The groups are shells around one centre, one inside the other: the same stretched ball of 4 dimensions in 9 sizes.
Known rows, each followed by its group:
[-1.250 -1.143 3.225 0.005 1.072 3.353 -1.693 -0.021 -0.964 -0.957 -2.216 3.204 1.619 -2.916 1.536]  mapuv
[-0.164 -0.987 2.930 2.095 -1.786 -1.107 3.786 6.799 1.196 -2.525 1.022 7.510 -0.428 -4.808 2.037]  seros
[-0.653 -1.257 2.864 2.185 -0.430 -1.248 1.360 4.909 0.830 -1.870 1.843 6.751 0.677 -3.943 3.670]  mazi
[-0.697 -0.834 3.185 -0.369 0.951 3.887 -2.821 -1.048 -1.429 -0.754 -2.206 2.327 1.783 -1.622 0.955]  mazi
[-0.745 -0.778 3.028 -0.266 1.849 3.314 -5.121 -2.514 -1.791 -0.179 -0.774 1.669 2.692 -0.122 2.416]  seros
[-0.994 0.297 2.992 -1.698 2.496 4.674 -6.836 -4.503 -2.953 0.326 -1.454 -0.102 3.008 1.681 1.806]  bidi
[-0.799 0.350 2.650 0.189 1.377 0.354 -3.962 0.103 -1.374 -0.463 2.300 3.182 2.189 0.653 4.090]  seros
[0.410 -1.772 3.024 1.846 -0.669 0.841 -0.395 2.521 0.290 -1.607 0.290 5.101 1.069 -2.921 1.884]  Zogez
[-0.703 1.028 2.937 -0.913 -0.392 2.186 0.118 2.324 -1.293 -1.425 -0.871 3.644 0.328 -1.263 0.518]  bidi
[-1.126 0.435 2.685 0.096 1.241 0.293 -2.922 0.894 -1.218 -0.651 1.953 3.610 1.854 -0.088 3.936]  mapuv
[0.095 -2.126 2.947 2.291 0.118 0.133 -1.571 1.936 0.367 -1.294 1.282 5.158 1.725 -2.725 3.378]  vom
[-0.733 0.425 2.736 -0.551 1.921 1.880 -5.715 -2.053 -2.119 -0.011 1.276 1.682 2.687 1.658 3.438]  Zefug
[0.416 -1.198 3.006 1.563 -1.357 0.681 1.203 3.911 0.384 -1.988 0.077 5.607 0.331 -3.262 1.157]  Bop
[-1.067 -0.073 2.749 0.444 1.319 0.360 -2.981 0.757 -1.009 -0.665 1.780 3.757 1.994 -0.549 4.056]  Zogez
[-0.675 -0.923 2.852 0.658 1.712 1.381 -4.670 -1.097 -1.160 -0.349 1.142 2.870 2.679 -0.266 3.858]  Fulum
[-1.113 -1.112 3.053 0.841 0.558 1.393 -0.509 1.975 -0.286 -1.283 -0.460 4.643 1.276 -3.269 2.562]  Zefug
[-0.678 0.353 2.679 0.991 -0.439 -1.232 0.798 4.619 -0.043 -1.660 2.420 5.885 0.488 -1.954 3.351]  seros
[-0.302 -1.130 2.965 0.262 1.771 2.858 -5.693 -2.681 -1.602 -0.132 -0.079 1.763 2.925 0.216 2.782]  Fulum
[0.290 0.196 2.629 0.458 0.524 0.463 -4.146 0.069 -1.290 -0.610 2.480 3.039 2.015 1.338 3.163]  Zefug
[0.369 -0.049 2.823 -0.431 1.327 2.940 -6.568 -3.165 -2.236 -0.015 0.582 0.908 2.791 2.313 2.112]  Bop
[-0.316 -0.757 2.607 2.630 -0.627 -3.072 1.085 5.792 0.983 -1.868 4.092 7.332 0.717 -2.810 4.859]  Bop
[-1.108 1.144 2.678 -0.417 0.735 0.414 -1.838 1.737 -1.349 -0.893 1.632 3.724 1.261 -0.032 3.122]  Bop
[0.518 -1.199 2.808 1.818 -0.266 -0.136 -1.878 2.013 -0.035 -1.250 2.020 4.771 1.501 -1.242 3.030]  vom
[0.044 -0.127 2.872 0.936 -1.279 0.179 1.495 4.451 0.035 -1.957 0.709 5.590 0.083 -2.535 1.409]  Fulum
[-1.081 -0.956 3.074 0.301 1.052 2.307 -2.005 0.356 -0.857 -0.907 -0.891 3.507 1.737 -2.292 2.340]  Zefug
[0.673 -1.443 2.846 2.228 -0.906 -0.542 -0.392 3.366 0.473 -1.662 1.936 5.662 1.016 -2.228 2.710]  bidi
[-0.922 -0.795 2.815 1.083 1.148 0.195 -2.506 1.159 -0.517 -0.830 1.636 4.311 1.979 -1.485 4.125]  vom
[-0.273 1.265 2.765 -1.311 0.852 2.619 -4.336 -1.235 -2.362 -0.388 0.333 1.504 1.801 1.924 1.527]  vom
[0.399 -1.248 2.914 0.708 1.191 2.308 -5.690 -2.284 -1.369 -0.270 0.641 2.023 2.810 0.636 2.661]  bidi
[-1.351 0.098 2.978 -0.083 0.254 1.463 0.309 2.671 -0.695 -1.409 -0.563 4.485 0.693 -2.682 1.935]  Zogez
[-0.865 -0.477 3.118 0.254 -0.540 1.999 1.543 3.335 -0.278 -1.792 -1.588 4.889 0.235 -3.740 0.769]  mazi
[-0.383 -0.088 3.009 -1.269 2.013 4.638 -6.777 -4.354 -2.712 0.203 -1.401 0.040 2.937 1.681 1.408]  Zogez
[-0.818 0.251 3.136 -0.840 -0.199 3.309 0.072 1.573 -1.220 -1.405 -2.302 3.363 0.482 -2.216 -0.062]  mapuv
[-0.050 -2.410 3.074 2.612 -0.706 0.007 1.105 3.983 1.043 -1.947 0.398 6.402 0.830 -4.701 2.605]  Fulum
[-0.698 -1.306 3.081 0.413 1.247 2.763 -3.349 -0.905 -1.038 -0.660 -0.928 2.855 2.191 -1.632 2.292]  mazi
[-0.666 -1.148 3.301 -0.497 0.890 4.743 -2.670 -1.452 -1.440 -0.791 -3.255 2.066 1.742 -2.096 0.246]  mapuv

New rows, each followed by its group:
[-0.645 -2.290 3.303 1.412 -0.083 2.361 0.568 2.226 0.289 -1.669 -2.072 4.998 0.982 -4.936 1.286]  vom
[-0.248 -1.012 3.234 -0.630 1.000 4.952 -4.030 -2.521 -1.801 -0.522 -2.869 1.334 2.099 -0.873 0.221]  bidi
[-1.125 -0.349 3.270 -0.940 0.395 4.368 -0.635 0.332 -1.355 -1.175 -3.434 2.789 0.896 -2.746 -0.170]  bidi
[0.083 -0.475 2.987 -0.049 0.442 2.801 -3.335 -0.711 -1.383 -0.754 -0.553 2.450 1.772 -0.251 1.282]  mazi
[-0.043 -1.250 3.123 0.986 -0.720 1.895 0.470 2.600 -0.050 -1.701 -1.106 4.755 0.638 -3.341 0.852]  mazi
[-0.386 0.302 2.937 -1.362 1.884 4.192 -6.580 -3.917 -2.735 0.165 -0.875 0.196 2.794 2.024 1.581]  Fulum
[-0.228 0.348 2.643 1.192 -0.844 -1.479 0.869 4.882 0.066 -1.759 2.751 6.012 0.359 -1.651 3.132]  seros
[-0.051 0.689 2.542 1.124 -0.727 -1.877 0.025 4.527 -0.151 -1.575 3.614 5.743 0.568 -0.646 3.548]  mapuv
[0.075 -0.040 2.438 1.857 0.226 -2.490 -2.449 2.899 -0.154 -1.038 4.961 5.313 1.707 0.263 5.234]  bidi
[0.479 -1.795 2.939 1.925 -0.077 0.608 -2.088 1.371 0.017 -1.213 1.141 4.554 1.710 -1.857 2.745]  mapuv
[0.128 0.491 2.683 -0.905 2.232 2.881 -8.668 -4.701 -2.898 0.566 1.447 -0.099 3.512 3.971 3.044]  bidi
[0.037 0.512 2.782 -1.302 2.246 3.785 -8.541 -5.114 -3.109 0.579 0.393 -0.496 3.418 3.736 2.306]  bidi
[-0.027 -0.259 2.779 1.481 -1.204 -0.979 1.534 5.089 0.381 -1.986 1.894 6.257 0.177 -2.586 2.469]  mazi
[-0.550 1.085 2.587 -0.034 0.514 -0.151 -2.457 1.630 -1.271 -0.852 2.591 3.751 1.415 0.735 3.426]  seros
[-0.867 -0.837 2.839 1.218 0.663 0.041 -1.325 2.143 -0.233 -1.134 1.413 4.863 1.545 -2.176 3.741]  mazi
[-1.040 0.030 2.747 0.444 1.047 0.278 -2.365 1.298 -0.907 -0.819 1.695 4.000 1.743 -0.792 3.811]  Fulum
[0.056 -0.708 2.946 1.423 -1.367 0.048 1.914 4.805 0.426 -2.083 0.554 6.061 0.066 -3.353 1.523]  Zefug
[-0.574 -0.556 2.802 0.074 2.318 2.059 -6.727 -3.000 -1.897 0.176 1.223 1.554 3.271 1.342 3.915]  mapuv
[-0.345 -1.444 3.151 1.837 -1.859 0.278 4.374 6.421 1.169 -2.645 -0.824 7.242 -0.600 -5.888 0.935]  vom
[-0.108 1.079 2.867 -1.618 0.908 3.743 -4.862 -2.250 -2.627 -0.279 -0.698 0.794 1.926 2.015 0.739]  bidi
[-0.772 -1.199 2.882 2.196 -0.650 -1.390 2.286 5.665 0.996 -2.069 1.639 7.164 0.365 -4.511 3.513]  seros
[-0.778 -1.058 2.858 2.544 -1.462 -2.331 4.431 7.834 1.580 -2.606 1.962 8.449 -0.407 -5.524 3.345]  Bop
[-0.595 -0.530 2.788 2.310 -1.794 -2.553 4.715 8.280 1.478 -2.686 2.298 8.466 -0.676 -5.010 3.095]  bidi
[0.544 -1.707 2.953 1.589 0.154 1.277 -2.957 0.356 -0.341 -0.997 0.746 3.831 1.954 -1.272 2.453]  bidi
[-0.598 -0.040 3.006 0.530 -1.293 0.803 2.874 5.088 0.094 -2.171 -0.584 5.851 -0.354 -3.788 0.841]  vom
[-0.863 -0.703 3.027 -0.159 1.576 2.963 -4.078 -1.522 -1.539 -0.420 -0.763 2.236 2.339 -0.711 2.362]  mazi
[-0.915 0.037 3.018 -1.260 2.030 4.229 -5.616 -3.338 -2.481 0.008 -1.418 0.703 2.647 0.788 1.706]  vom
[0.008 -0.185 3.047 -1.114 1.357 4.679 -5.902 -3.664 -2.477 -0.069 -1.656 0.385 2.544 1.314 0.722]  bidi
[-0.496 -2.060 3.096 1.254 1.231 2.101 -3.341 -0.588 -0.529 -0.722 -0.360 3.465 2.378 -2.213 2.957]  mapuv
[-0.944 -0.060 2.687 0.603 1.429 -0.022 -3.556 0.555 -1.018 -0.553 2.419 3.706 2.204 -0.082 4.497]  mapuv
[-0.899 0.232 3.066 -0.250 -0.771 1.962 1.901 3.691 -0.529 -1.861 -1.493 4.791 -0.085 -3.248 0.402]  mapuv
[-1.222 0.058 3.049 -0.366 0.273 2.231 -0.069 1.981 -0.940 -1.324 -1.247 3.956 0.754 -2.497 1.339]  Fulum
[0.386 -2.141 3.120 1.747 -0.362 1.678 -1.070 1.521 0.113 -1.447 -0.476 4.562 1.348 -2.999 1.617]  bidi
[-0.644 0.074 3.119 -0.941 0.306 3.797 -1.627 0.023 -1.581 -1.026 -2.263 2.482 1.078 -1.325 0.134]  Fulum
[0.141 -1.929 3.121 1.827 -0.762 1.091 0.583 3.083 0.471 -1.795 -0.421 5.455 0.793 -3.901 1.578]  seros
[-0.081 -0.394 2.734 0.376 1.569 1.402 -5.876 -1.916 -1.610 -0.128 1.797 2.117 2.855 1.412 3.628]  mazi
[-1.512 -0.732 3.141 0.134 0.658 2.258 -0.084 1.798 -0.592 -1.296 -1.553 4.245 1.044 -3.506 1.862]  bidi
[0.131 1.278 2.538 -0.086 0.029 -0.054 -2.840 1.423 -1.416 -0.875 2.830 3.411 1.331 1.618 2.816]  Bop
[0.528 0.437 2.655 0.217 0.118 0.817 -3.717 0.255 -1.371 -0.732 2.074 2.928 1.721 1.443 2.415]  Bop
[-0.552 1.807 2.697 -1.650 0.913 2.390 -4.036 -0.860 -2.529 -0.404 0.562 1.566 1.635 2.139 1.651]  bidi
[0.239 -0.711 2.968 1.370 -1.699 0.239 2.384 5.072 0.489 -2.222 0.221 6.126 -0.171 -3.554 1.011]  Bop
[0.042 -2.366 3.160 2.131 -0.625 1.078 0.568 3.017 0.671 -1.796 -0.541 5.637 0.921 -4.397 1.816]  vom
[-0.007 1.439 2.491 -0.581 0.972 0.597 -5.182 -0.709 -2.121 -0.248 2.938 2.096 2.157 3.020 3.300]  mapuv
[-0.935 -1.246 3.307 -0.237 0.759 4.211 -1.635 -0.407 -1.096 -1.011 -3.111 2.815 1.472 -2.924 0.535]  Zogez
[-0.465 -0.660 2.689 1.961 -0.111 -1.791 -0.076 4.192 0.397 -1.527 3.107 6.191 1.064 -2.271 4.365]  Zefug
[0.030 -1.356 3.146 -0.027 1.146 4.148 -4.844 -2.703 -1.602 -0.389 -1.745 1.511 2.466 -0.435 1.092]  bidi
[-0.873 1.218 2.739 -0.496 -0.019 0.678 -0.410 2.729 -1.145 -1.271 0.941 4.122 0.625 -0.672 2.090]  mapuv
[-0.320 -0.413 2.584 1.498 0.903 -1.228 -3.326 1.448 -0.488 -0.744 3.673 4.496 2.134 -0.026 4.991]  vom
